The rows come from 4 hidden closed curves, with some noise, and rows from the same curve form a group. Each curve winds through 6 dimensions. The rows are also pushed far along 4 directions, which tell nothing about the answers.
In the rows, 128 means zero.
Known rows, each followed by its group:
141 122 129 152 122  93 120 109 128 120 145 138 146 159 101 169 154 123 129 -> K910
145 128 135 133 123 161 125 126 121 148 116 154 143 112 118 117 124 150 143 -> K433
140 100 141 130  99  95 139 120 151 147 126 163 167 147 105 142 145 140 128 -> K15
140 124 140 146 101  97 153 102 105 124 132 147 138 157 127 123 133 105 132 -> K910
136 139 127 135 132 130 139 105 123 129 123 136 127 140 134 146 139 127 142 -> K70
133 140 122 144 121 140 114 134 111 123 141 117 120 145 125 132 144 108 136 -> K15
127 125 127 149 120 128 133 112 120 129 146 126 120 139 124 133 131 125 128 -> K433
140 135 132 144 122 110 143  98 125 128 136 152 149 160 118 160 151 131 143 -> K70
145 104 138 129 106 109 133 104 170 145 124 164 176 134 111 151 152 164 135 -> K15
 97 122 111 102 148 151  91 177 148 121 116  99 111  97 129 113 117 161 110 -> K433
115 137 122 135 132 136 136 138  88 135 130 111 103 131 132 110 113 118 129 -> K433
119 125 135 137 126 127 149 133 116 129 148 108 119 124 143 100 114 102 117 -> K15
 95 125 103 121 140 116 111 136 143 118 126  89 112 137 130 143 143 149 123 -> K15
137 113 151 107 105  96 157 122 135 132 133 151 159 120 124  87  96 118 117 -> K70
130 137 125 136 138 137 126 116 128 109 128 119 115 128 144 136 136 117 127 -> K910
116 126 121 123 124 123 126 135 113 124 136 104 109 114 135  95 107 127 116 -> K433
128 114 139 129 128 114 146 127 125 139 123 139 133 124 125 123 113 127 119 -> K15
108 126 111 136 139 148 103 140 139 119 132  97 108 110 140 134 145 158 117 -> K910
142 122 148 118 112 136 152 128 122 139 129 129 132 102 143  74  94  95 123 -> K70
131 123 131 120 124 136 125 143 112 140 116 130 127 109 121 103 108 129 126 -> K70
125 146 110 153 164 146  98 128 115 104 132  98 102 131 128 168 151 121 130 -> K910
100 132 106 120 140 130 104 144 122 108 115  94  90 134 133 131 127 121 122 -> K433
127 142 128 134 136 166 122 150  99 127 123 127 103 120 138 108 115 112 131 -> K15
144 114 136 109 114 128 128 139 149 149 115 133 132 105 137 114 126 129 122 -> K70
138 128 128 125 124 134 115 141 124 134 111 140 137 133 118 134 139 127 137 -> K433
111 121 115 123 139 145 106 152 132 139 108 123 117 122 122 136 134 159 127 -> K15
128 124 130 111 130 171 125 155 144 166  98 139 125 100 141 127 136 159 137 -> K433
114 138 123 156 143 116 128 132  98  95 160  94  92 149 134 132 121  78 111 -> K15
121 114 126 118 134 135 114 126 155 136 116 140 154 109 108 137 130 176 129 -> K70
154 148 147 143 107 147 159 108  88 132 133 149 130 136 144  94 116  84 147 -> K433
114 126 127 126 125 131 137 128 125 132 128 128 125 137 124 120 119 127 131 -> K910
127 130 134 109 118 111 139 132 128 119 135 134 134 128 134 101 108 119 119 -> K15
126 145 121 152 137 108 135 107  91 110 152 107 117 155 121 138 128  98 133 -> K15
142 120 133 128 117 165 121 143 133 162 106 148 139 112 125 124 138 149 143 -> K15
129 131 139 116 112 152 144 142 104 148 114 143 123 116 132  83  97 117 136 -> K433
120 102 126 103 126  86 114 150 152 134 111 129 140 126 110 138 127 146 109 -> K910
130 129 128 115 123 152 122 129 166 140 132 135 139 114 131 137 139 151 134 -> K910
118 124 132 123 112 132 138 130 141 134 143 128 133 130 130 113 123 129 127 -> K910
118 126 127 111 116 134 129 140 116 126 122 117 111 114 135  82  97 117 121 -> K433
136 144 117 149 147 194 101 108 136 130 106 145 132 116 124 170 165 176 158 -> K70
105 130 100 133 164 119  97 134 126 117 122 101 104 131 114 169 137 163 122 -> K70
135 130 133 105 118  94 137 130 137 129 131 137 140 136 127 133 127 123 123 -> K910
134 130 123 155 136 107 135 102 112 130 142 122 131 155 112 159 141 116 139 -> K70
150 118 141 136 103 129 135 114 136 135 123 145 142 121 142 122 146 131 129 -> K910
152 146 144 151 110 161 142 123  92 121 147 121 110 122 152  87 118  65 133 -> K70
123 141 127 138 125 160 122 133 118 112 138 106 108 122 147 110 133 101 128 -> K70
107 127 114 118 139 100 107 156 116 113 121 110 118 145 115 134 126 124 117 -> K433
116 142 128 108 129 145 135 144 127 128 141 113 119 107 150  96 112 135 121 -> K910

New rows. What belongs after each?
137 131 137 137 121 131 133 134 108 123 130 148 127 138 124 119 117 110 128 -> K15
128 120 127 127 127 127 130 113 138 133 114 120 129 124 124 130 129 120 135 -> K70
137 134 119 128 143 169 115 126 147 139 113 113 107 100 154 139 142 140 135 -> K70
122 122 123 132 136 107 128 115 134 110 137 102 115 128 130 129 120 105 117 -> K70
134 130 137 117 132 163 144 137 118 155 119 126 128  89 142  84  99 131 133 -> K70
126 117 123 139 133 150 111 125 139 127 109 126 124 110 135 136 143 157 127 -> K910
119 145 116 137 141 151 110 150 104 111 140 102  94 121 143 119 126 121 120 -> K70
149 132 135 141 111 104 141 111 105 129 130 136 124 155 127 137 136  90 135 -> K70
161 123 140 156 124 153 129  92 142 142 134 148 155 118 116 146 146 131 146 -> K70
139 147 121 161 142 159 113 101 139 105 149 116 118 138 137 169 165 113 140 -> K910
125 135 133 125 127 164 144 138 104 146 120 102 108 102 149  78 104  94 135 -> K70
136 109 150 123 105 120 150 141 121 152 134 157 162 118 111  87 100 131 123 -> K910
128 137 121 144 138 117 126 123 106 123 139 123 120 145 120 146 133 127 130 -> K70
143 111 142  93  96 115 139 135 155 153 103 166 160 121 128 109 125 148 131 -> K15
134 119 127 134 132 121 127 111 148 124 134 114 126 121 131 137 131 118 123 -> K70
144 117 147 129  92 100 155 102 146 136 146 164 164 156 114 132 134 116 135 -> K910
119 119 131 105 117 100 146 137 131 144 119 123 131 130 133 113 118 121 123 -> K70
142 140 131 127 126 144 132 129 105 130 126 123 125 109 145  96 118 123 132 -> K433
134 147 145 135 114 122 165 124  85 118 154 129 124 141 143  84 101  74 128 -> K910
124 137 133 139 129 129 134 123 113 106 153 123 129 130 129 109 115 115 122 -> K70
133 133 126 146 119 145 123 124 123 139 141 125 129 134 125 138 149 131 138 -> K910
105 130 113 105 140 133 108 169 118 126 113 104  97 118 132 113 112 134 115 -> K15
109 136 121 123 137 118 142 142  93 132 128 110 106 127 138 105 105 127 120 -> K433
130 117 123 127 127 123 112 114 143 133 103 134 137 133 110 159 148 144 137 -> K70
141 130 133 118 116 152 130 116 139 141  98 153 138 121 134 134 142 143 148 -> K70
135 142 120 161 146 194 105 117 130 121 130 114 113 104 148 141 155 149 140 -> K910
131 138 143 127 119 159 158 129 107 145 135 132 139 110 141  77 105 113 138 -> K70
152 112 133 131 114 102 115 104 158 120 121 148 142 138 117 162 149 129 126 -> K70
127 124 131 107 126 126 141 150 130 147 127 111 115 105 151  94 106 118 117 -> K70
118 129 115 126 159 167 112 131 137 137 113 103 111  91 134 126 119 156 131 -> K70
123 123 131 119 129 105 148 144 108 148 139 115 128 124 127 101 102 119 119 -> K70
126 141 113 142 147 171 101 128 129 111 123  96  89 111 149 139 142 119 128 -> K70
169 108 162 121 106 121 147 123 147 156 120 188 184 119 105 117 116 123 135 -> K910
130 130 131 125 122 131 141 109 135 136 114 138 138 132 131 133 135 130 143 -> K70
132 125 128 135 120 125 116 109 134 122 114 152 147 142 106 157 149 147 140 -> K70
120 139 122 121 149 142 121 146 107 123 124 107  98 108 138 113 104 120 119 -> K15
109 145 109 153 158 132 127 125  92 120 146  83  95 140 129 137 126 109 132 -> K70
135 127 132 125 120 120 129 116 139 113 131 128 125 129 139 127 130 113 122 -> K70
108 141 111 131 162 120 115 129 113 100 121 103  99 139 128 150 125 119 124 -> K910
111 133 119 146 135  71 135  98 102  81 146 100 106 174 118 145 122  76 118 -> K70
127 141 119 118 145 169 110 144 133 126 125 101 102  94 151 116 123 129 126 -> K15
119 114 130 104 118  89 134 139 135 124 124 131 138 115 133 107 114 156 104 -> K910
121 100 124 101 131 131 120 131 186 155  96 134 146  93 130 141 139 190 123 -> K15
 93 126 121 102 143 114 132 160 119 122 123 121 118 123 126 104  92 145 109 -> K433
123 120 107 129 148 100  82 117 170  92 122 121 136 141 111 191 167 164 120 -> K433
151 142 124 155 138 162 117 100 123 134 128 135 133 126 122 159 154 139 152 -> K15
126 118 128 118 115  79 134 127 108 128 123 134 135 145 109 119 111 128 120 -> K433
141 118 127 135 124 161 111 121 152 148  98 168 148 125 116 158 156 174 149 -> K15
130 137 128 145 135 117 140 108 112 121 129 145 129 158 122 159 140 123 139 -> K433
152 117 147 118 109 130 145  98 155 142 110 171 167 119 123 128 130 144 142 -> K70
146 127 137 106 114 151 133 130 147 152 100 153 136 105 146 120 134 147 137 -> K70
127 129 132 135 117 100 131 127 126 114 153 139 145 151 117 138 138 130 120 -> K70
116 107 139 110 107  91 150 143 138 138 144 135 154 128 121  93 107 136 111 -> K15
103 120 117 128 138  95 110 124 140  95 140 121 138 143 103 149 131 152 113 -> K70
130 128 129 125 121 105 133 118 125 116 134 132 133 130 135 127 132 139 119 -> K910
112 127 106 118 141 117 100 125 150 115 116 111 116 121 135 164 157 183 118 -> K910
131 128 133 143 126 129 139 106 133 122 146 121 138 132 128 125 131 111 132 -> K70
112 145 117 122 136 160 114 147 112 122 115 117 105 120 142 121 131 141 132 -> K70
